The rows come from 6 hidden closed curves, with some noise, and rows from the same curve form a group. Each curve winds through 8 dimensions. The rows are also pushed far along 6 directions, which tell nothing about the answers.
In the rows, zero is written as 128.
Known rows, each followed by its group:
[126 111 122 133  99 187 101 135 112 122 137 123 130 139 150 118 110 161
 167] : (2)
[112 134 122 132 119  86 147 129 138 129 133 115 143 119 111 122 100  93
 113] : (0)
[130 154  86 117 122 121 131  96 125 125 104  64 176 182 150 149  78 143
 106] : (3)
[150 136 126 123 117 134 112 128 104 110 122  79 139 156 131 147 139  76
 125] : (0)
[ 97 141 110 129 117 128 145 112 127 116 123 126 139 150 122 121  68 149
 115] : (3)
[120 137 141 108 134 167 141 171 140 128 135 167  91  95 100 133 135 133
 139] : (4)
[128 104 110 157 121 125 109 128 123 164 136 144 177  98 144 110  97 154
 166] : (1)
[ 93 116 119  95  47 119 141  78 121  94 146 144 105 117 131  91 105  45
 136] : (4)
[127 128 131 152 127 106 133 146 143 130 136 156 150 100 142 116 117 135
 139] : (3)
[ 98 107  68 113  77 139 144 101 128 154 144 116 177 106 120 135  59 152
 155] : (4)
[123  71 157 191 133  95  60  85  96 128  91  41 189 159 223 147 102 150
 139] : (5)
[126  99  84 174 104  41 155 106 153 169 153 164 171  85 115 101  83 152
 146] : (2)
[107 146  66 114 126 107 158 124 137 155 114 118 147 135  90 127  87 153
 124] : (4)
[113 119 130 140 124 124 139 161 157 124 140 146 116 118 142 121 139 194
 136] : (4)
[148 153 121 111 142 157 142 166 130 127 145 143 108 141  95 134 139 179
 132] : (5)
[ 87 118 123 122 110  96 139  97 133 132 128 134 131 127 146  91 109 143
 127] : (4)
[131 129  90 141 146 181 134 181 154 176 130 131 147 126 131 135 104 224
 177] : (0)
[169 112  87 140 110 164 128 149 115 152 144 171 136 115 110 143 126 147
 170] : (1)
[144 113 156 165 196  97  98 131  90 159 105  80 165 106 114 159 134 107
 119] : (5)
[105 139 111  94  79 123 161 112 143 105 141 171  77 135  97  94 125  93
 114] : (4)
[ 80 161 110 105 142 137 113 147 164 131 112  72 149 172 143  95 112 247
 104] : (2)
[120 113 154 121 114 170 116 133 150 120 150 186 102  94 128 110 169 119
 137] : (4)
[142 144 138 127 192 155 109 140  83 149  87 103 150 135 141 160 120 141
 131] : (3)
[ 78 176  86  92 142 107 180 119 168 140 128  80 145 154  96 125  69 182
  79] : (1)
[125 125 132 130 134 124 134 152 107 118 132 117 117  96 113 142 148 111
 139] : (5)
[145 127 152 128 171 153  95 138  93 132  92  80 147 128 145 178 129 118
 127] : (4)
[140 116 178 158 172 118 107 147 123 134 128 106 151 115 138 156 136 125
 127] : (0)
[120  86 107 147  72 124  94  75 138 125 147 115 179 135 167 110 128 146
 144] : (1)
[164 146 131 140 243  98 158 152  99 201  87 132 150  97  88 192 111 126
 109] : (3)
[150 167 102  52 146 191 132 123  90 139 101  58 119 174 121 175 125 111
 120] : (1)
[121 102 175 187 123  57 128 118 157 120 163 178 179  89 174 104 118 131
 139] : (0)
[110 133 136 126 109  91 134 106 135 112 127 106 146 158 149 120  94 120
 102] : (0)
[140 104 129 127 127 176 111 113 110 141 140 147 117 100  97 138 163  87
 140] : (1)
[141 144 123 106 140 141 131 119 132 137 123 130 138 122 129 143 120 125
 115] : (2)
[132 108 116 152  99 104 120 117 134 116 140 139 145 109 152 119 149 123
 150] : (1)
[122  95 160 144 130 127 100 141 129 145 125 127 143 122 175 124 121 172
 158] : (0)
[152 134 134 123 160 152 111 134  97 134 117  95 122 118 101 155 148  99
 119] : (2)
[124 134 104 106  62 165 114 119 117  88 121 105 122 178 183 116 101 147
 154] : (3)
[130 101 136 142 113 157 107 119 146 135 155 131 159 138 157 127 142 171
 150] : (0)
[141 143 135 163 166 110 133 153 150 130 112 155 129 132 127 134 131 155
 108] : (4)
[110 116  89 132 128 117 141 113 136 169 142 130 168  86 101 122 110 136
 143] : (2)
[120 147  94  98  77 145 158 115 132  89 145 152  94 135  89 123 140  83
 122] : (2)
[125 118 120  81  73 209 124 156 119 106 149 151  96 111 151 132 154 133
 182] : (2)
[149 110  79 109  74 145 141  77 110 128 146 128 157 130 149 156 117 106
 156] : (1)
[143 136 172 119  89 146  67 113  99  52 115 119 121 156 179 111 164  70
 115] : (1)
[ 81 118 103 117  57 131 128 129 171 115 162 116 162 136 175  85  82 205
 146] : (3)
[136 152 100 116 162 147 152 149 121 139 111 133 116 132 105 152 147 157
 126] : (5)
[130 120 153 146 126 136  93 138 139 110 129 113 139 131 149 122 160 124
 121] : (3)
[121 153 105 101 149 155 150 137 123 147 129  93 144 140  82 158  98 138
 118] : (0)
[174 105 144 179 211 101 140 142 124 194 115 151 164 106 144 185 115 182
 141] : (1)
[113 144 159 135 135 137  90 130 116  95 112 116 124 137 132  99 142 100
 112] : (2)
[154 132 191 122 142 145 108 146 132 100 131 148  92 123 148 133 170  96
 115] : (5)
[153 130 159 134 125 148  62 125 105  83 105  54 127 183 168 135 180 109
 117] : (5)
[139  95  93 142 137 111 151  98 135 194 152 159 173  75 113 145  97 155
 149] : (2)
[122  91 135 174 142  78 131 135 121 139 129 116 141 111 131 145 127 162
 135] : (5)
[116 127 105 101 105 137 130 114 121 131 115 103 115 157 125 128 112 129
 124] : (3)
[122  99 125 128 123 130  97  99 111 141 121  79 161 145 166 136 117 180
 138] : (2)
[ 94 166 143 142 153 100 109 131 157 102  97  96 161 162 155 105  97 168
  78] : (4)
[128 134 152 168 172 125 106 161 135 124 105  90 138 148 139 142 121 169
 116] : (2)
[146 136 169 136 143 128 103 160 124  97 129 114 108 156 134 127 156 158
 117] : (5)
[105 132 141 153 142 123  90 136 136 131 102  97 163 161 165 100  89 186
 126] : (2)
[139 103 142 135 112  76 160 126 165 144 157 179 103  90 116 123 151  87
 128] : (1)
[ 85 172 122 119 113  87 158 159 179  81 122 132  93 144 123  88 138 151
  90] : (5)
[ 95 139  72  99 102 126 152 119 144 159 129 128 155 139 111 105  57 186
 134] : (2)
[142 138  87  90  86 187 158 127 149 123 163 176 107 124 109 133 149 138
 144] : (1)
[164 114 102  93 124 182 146 141 112 175 142 178 100 103  96 149 139 119
 166] : (5)
[126 118 107 120  85 196 106 146 141 122 142 115 137 138 163 121 127 162
 179] : (0)
[108 134 129 129 114 105 134 122 157 122 134 149 143 117 144 101 129 125
 128] : (0)
[137 103 191 137 116 176  78 163 125  95 129 146  97 104 183 125 176 117
 166] : (4)
[132 119 156 109 117 126 123 119 137 124 140 134 116 117 143 125 140 109
 124] : (5)
[146 104 173 201 190  71  99 150  89 138  88 124 152 101 164 148 136 121
 140] : (5)
[141 124 136 158 145 134 109 155 142 125 124 111 155 144 188 142 134 217
 146] : (1)
[103 132  93  87  73 189 119 146 133 129 136 118 134 166 160  97  92 210
 173] : (0)
[119 146 170 116 156 125 120 167 142 109 127 148  94 107 110 111 184 125
 102] : (1)
[146 117 123 142 124 150 130 142 115 125 131 140 122 107 141 148 137 114
 155] : (4)
[111 135 146 136 129  96 114 116 146 113 114 120 148 129 163 109 135 111
 116] : (0)
[ 97 135  77  86  86 136 175 102 118 134 148 128 140 116  94 135  66 120
 128] : (3)
[143 114 165 152 151 112 121 126 119 133 120 139 147 115 169 146 123 111
 134] : (0)
[121 147  90 119  96 152 163 161 169 113 151 190 105 117 116 109 132 171
 142] : (4)
[128 108 146 141 136 148 111 168 122 133 147 118 139  99 158 132 145 195
 171] : (5)
[147 129  93 133 135  92 157 125 136 157 124 127 130 131  98 144 120 118
 124] : (1)
[109 135 177 176 191  30 118 134 117 125  83  80 152 126 148 128 104 112
  82] : (4)
[121 141 122 143 118 114 128 138 136 105 128 126 133 124 119 118 133 100
 119] : (3)
[116 132  79 106 123 145 178 118 137 162 146 151 137 105  99 143  88 153
 141] : (5)
[128 112 171 137 107  71 117 112 114 100 144 160 120  79 149  97 138  81
 126] : (2)
[130 111 120 149  83 151 151 172 187 123 186 199 114 126 140 103 135 209
 165] : (0)
[110 134 139 100 101 120 142 127 122 104 145 114 128 126 121 132 110 104
 126] : (0)
[ 90 118 119 122  93 122 118 108 139 114 119  92 118 147 136 103 111 117
 117] : (3)
[114 125 111 119  97 173  93 120 111 117 130 102 148 127 147 105 131 127
 158] : (2)
[123 105 158 143 118 165 107 178 157 122 144 157  79 106 130 102 183 140
 156] : (4)
[112 127 105 112  27 148 141 114 161  75 164 168 113 141 165  90 111 127
 148] : (3)
[ 97 120  58 124  95 151 132 117 146 158 142  91 184 146 131 117  79 212
 149] : (3)
[133 134 144 129 118 140 106 139 124 113 132 148 125 111 122 107 141  89
 127] : (1)
[123 144 128 121 144 149  94  98  80 115  88  82 157 153 148 135 116  90
 122] : (3)
[119 147 131 142 174 103 125 123 123 138  97  74 145 169 106 145  88 149
  81] : (5)
[138  95 141 147 130 167 118 162 121 134 141 172 103  93 140 135 175 155
 174] : (3)

New rows. What belongs after each?
[117 130 101  98  65 143 150 112 151 115 164 189 122 106 118  95 143  93
 150] : (0)
[ 99 132  66  97 107 107 139  54  86 144  96  49 165 183 141 133  70 130
 118] : (4)
[125 145 151 141 164 108 123 121 127 128 108 114 165 142 168 137 101 147
 116] : (0)
[150 150 104  70 105 147 143 115 118 116 123 105  86 161  92 147 159  63
 107] : (1)
[ 83 165 132  61  81 141 137 137 170  78 145  98  80 147 113  90 154 115
  88] : (5)
[145 134 126 114 144 121 138 107 131 144 128 145 140 105 116 147 122 100
 111] : (2)
[116 121 111 143 108 136 130 128 126 126 130 160 121 101 112 106 128  91
 149] : (3)
[145 130 150 129 121 160  84 155 131 104 130 123 112 118 141 110 187 108
 138] : (2)
[122 157 135  77 125 171 125 150 124 106 116  83 106 156 143 144 126 139
 111] : (3)
[140 151 133 114 166 180 119 144 127 127 104 122 125 142 125 163 151 129
 120] : (2)
[140 166  81  83 141 191 149 142 142 143 126 124 116 155  84 149 140 156
 112] : (3)
[ 91 160 133 104  94  84 134 108 164  87 121 115 134 150 140  93  90 108
  79] : (2)
[138 102  99 121  87 201  73 112  88 126 128  56 162 148 182 136 124 163
 183] : (2)
[171 129 103 104 136 207 135 156 104 161 129 161 105  97  87 164 145  73
 171] : (0)
[165 137 165 156 161 113  87 129 119 117  93 113 139 145 153 141 137  82
 107] : (2)
[129 149 151 124 148 133 109 133  98 107 115 120 116 138 134 109 123 145
 117] : (2)
[143 129 129 142 150 133 107 128 105 131  98  79 129 160 131 147 118 124
 123] : (1)
[124 143 121 116 150 125 131 130  99 142 122 116 138 115 116 122  98 154
 128] : (2)
[114 103 126 119 110 168 104 111 134 135 136 122 140 123 140 129 137 147
 139] : (4)
[151 122 142 113  97 142 151 144 125 102 160 165  97 116 132 148 157  94
 144] : (0)
[114 137 103 103 134 134 136 128 113 154 138  94 161 146 119 127  79 213
 139] : (5)
[165 124  86 133 140 129 118  98  93 165 100  81 193 150 161 174  84 129
 147] : (3)
[109 122 135 151 179  72 159 149 153 177 123 116 158 106 126 147  74 194
 109] : (3)
[118 129 129 104 132 119 125 111 132 130 124 104 115 132  98 130 158  97
  96] : (5)
[130 121 106 146 150 152 126 125 110 151 122 123 145 111 117 142 122 148
 148] : (1)
[129 134 107 110  92 181 116 127 146 119 142 142 135 143 166 109 117 190
 153] : (2)
[127  90 143 162 109  93 110  85 154 126 140 141 158 113 169 122 149 110
 124] : (3)
[107 124 195 159 163 102  98 156 150 105 104 103 141 131 186 138 135 159
 111] : (2)
[158 127 117 122 176 160 116 145 117 174 116 140 131 113  97 150 160 145
 135] : (2)
[159 150  66 105 187 175 183 151 112 207 130 142 136 105  17 192  97 121
 138] : (0)
[ 89 153 135  77  87 117 145 122 137  91 158 132 107 129 100  88 121 127
 104] : (5)
[114 160 124 103 115 115 132 123 149 110 115 118 133 148 132 115  95 119
  96] : (2)
[113 110 129 129 115 117 127 126 136 130 135 134 106 103 113 109 163  94
 133] : (4)
[168 112 109 141 135 151 105 126  98 146 126 101 146 151 121 156 138 144
 150] : (5)
[117 141 133 114 140 128 140 131 112 136 114 144 116 114 113 121 103 100
 126] : (4)
[ 76 135  71  74  76 110 162  71 144 136 141  72 158 140 124 119  67 139
 113] : (5)
[137 126 205 169 199 102  95 151 121 126  88 110 104 133 141 136 150 102
 101] : (4)
[138 125 159 149 154  59 168 143 140 127 142 161 121 104 110 153 128 111
 108] : (0)
[119 132 135 141 137 133 116 162 122 115 114  95 133 132 160 133 117 163
 136] : (4)
[142 107 153 141 122 130 118 147 131 128 128 150 106 128 156 128 131 141
 144] : (5)
[138 111 128 123 124  91 123 116 113 151 123 136 146 104 139 127 112 119
 138] : (2)
[111 130 119 119  94 122 145 129 157 119 142 161 117  97 121 106 126  85
 136] : (0)
[134 119 125 140 146 151 119 131  93 147 125 155 135  97 109 127 133 115
 158] : (2)
[161 113 182 139 122 119 114 103 132  96 133 174 103 118 138 144 177  27
 111] : (0)
[101 115 110 132 100 174 104 135 130 119 131  95 133 152 147 112 116 183
 146] : (5)
[131 117 108  99  60 155 124 121  96  91 147 124 104 142 132 123 134 115
 158] : (5)
[139 140  99 102  89 127 149 120 133 117 130 140 123 139 140 131 107 106
 132] : (3)
[108 134 145 144 123  70 130 129 133 112 135 145 131 115 145  83 104 167
 118] : (2)
[109 126  96 118 123 136 147 130 135 134 128 136 124 122 126 128 142 168
 137] : (5)
[128 100 173 165 133  51 106 109  94 107 113 111 144 120 159 131 126  96
 120] : (5)
[124 112 159 146 131  89 127 120 128 104 140 131 133 101 150 134 159 122
 124] : (5)
[165 134  92 114 132 151 128 148  95 155 124 139 124 121 120 131 124 165
 165] : (2)
[120 127 144 136 161  68 145  83 137 137 104 131 119 108 107 140 142  43
  80] : (3)
[135 137 196 147 188 117  86 144 109 105  79 103 109 166 159 139 159 134
  92] : (3)
[146 125 107 121 129  87 159 115 134 149 131 133 115 126  80 148 136  83
 107] : (1)
[161 159  89 123 169 147 158 138 118 152 107 149 120 139  78 166 124 119
 111] : (4)
[107 180 126 110 126 126 141 159 165  98 122 139  99 148  87  94 116 119
  84] : (2)
[125 154 139 131 150 126 128 124 111 104  98 109 125 168 129 143 100 123
  96] : (3)
[ 88 161 152 112 141 128 145 168 163 113 129 165 104 109 108  97 107 153
 103] : (4)
[143 102 198 166 163 124  95 159 131 127 132 167 124  60 152 132 193  94
 144] : (2)
[126 127 131 103 103 145 120  83 128 103 131 141 129 119 126 138 162  50
 114] : (2)
[153 120 134 147 140 115 134 131 125 129 139 156 130 109 127 142 153 129
 139] : (5)
[149  98 166 197 186 103  99 159 139 162 124 139 161  96 138 143 148 151
 131] : (3)
[137 122  89 132  92 121 149 119 144 128 156 125 144 134 103 137 128 108
 137] : (0)
[168 128 141 127 138 125 118 131  86 125 126 161 109 104 121 126 147  97
 142] : (2)
[120 137 134 140 107 145  88 134 119  87 113  88 146 150 172 111 137 118
 136] : (3)
[113 135 131 115 127 140 136 126 153 122 121 143  96 121 131 116 153 112
 119] : (3)
[152 115 191 154 172 121  97 159 135 133 130 149 126  79 160 134 167 135
 130] : (2)
[122 102 138 153 144  86 129 113 113 148 116 133 132 118 148 121 129 130
 134] : (4)
[ 88 138 135 128 141 102 149 149 141 129 137 148 129  87 109 108 120 150
 124] : (2)
[130 124 143 158 172 125 116 134 133 144 111 129 142 111 146 134 151 140
 133] : (4)
[177  99 110 143 104 167 133 145 133 144 158 188 114  90 109 151 171  81
 181] : (0)
[102 116 135 136  87  89 125 116 146 112 151 171 137  84 133  79 134  98
 133] : (1)
[168  75  97 164  97 119 116  98 109 154 141 118 172 118 151 162 136  96
 180] : (0)
[132 106 112 121  90 141 125  78  88 124 141 138 132 114 106 128 107  61
 141] : (2)
[137 137 149 151 160  84 114 130 127 119 108 124 134 119 127 125 160  96
 106] : (1)
[ 99 123 151 128 150  98 132 116 135 140 115 140 123 126 132 112 118 146
 109] : (4)
[122 114 153 176 149  65 103 131 151 126 119  91 152 136 143 118 141 144
 105] : (5)
[117 124 172 156 137 121 103 132 124 105 128 170 115 112 129  94 151 106
 124] : (2)
[123 138 147 125 135 101 154 172 168 138 143 202  99  87  98 104 123 136
 117] : (2)
[135  98 137 197 145  63 102  98 131 139 106 122 198 119 191 134 108 143
 134] : (4)
[ 85 157 149 111  89  57 148 103 169  78 135 156 107 125  97  79 109  47
  61] : (2)
[169 116 150 142 165 141 115 135 132 162 121 140 130 119 144 151 157 109
 140] : (1)
[115 106 129 144 127 101 163 140 170 156 147 167 103  85 106 125 119 126
 127] : (3)
[154 119 145 147 113 162 115 149 139 113 170 146 145 122 130 133 160 126
 154] : (0)
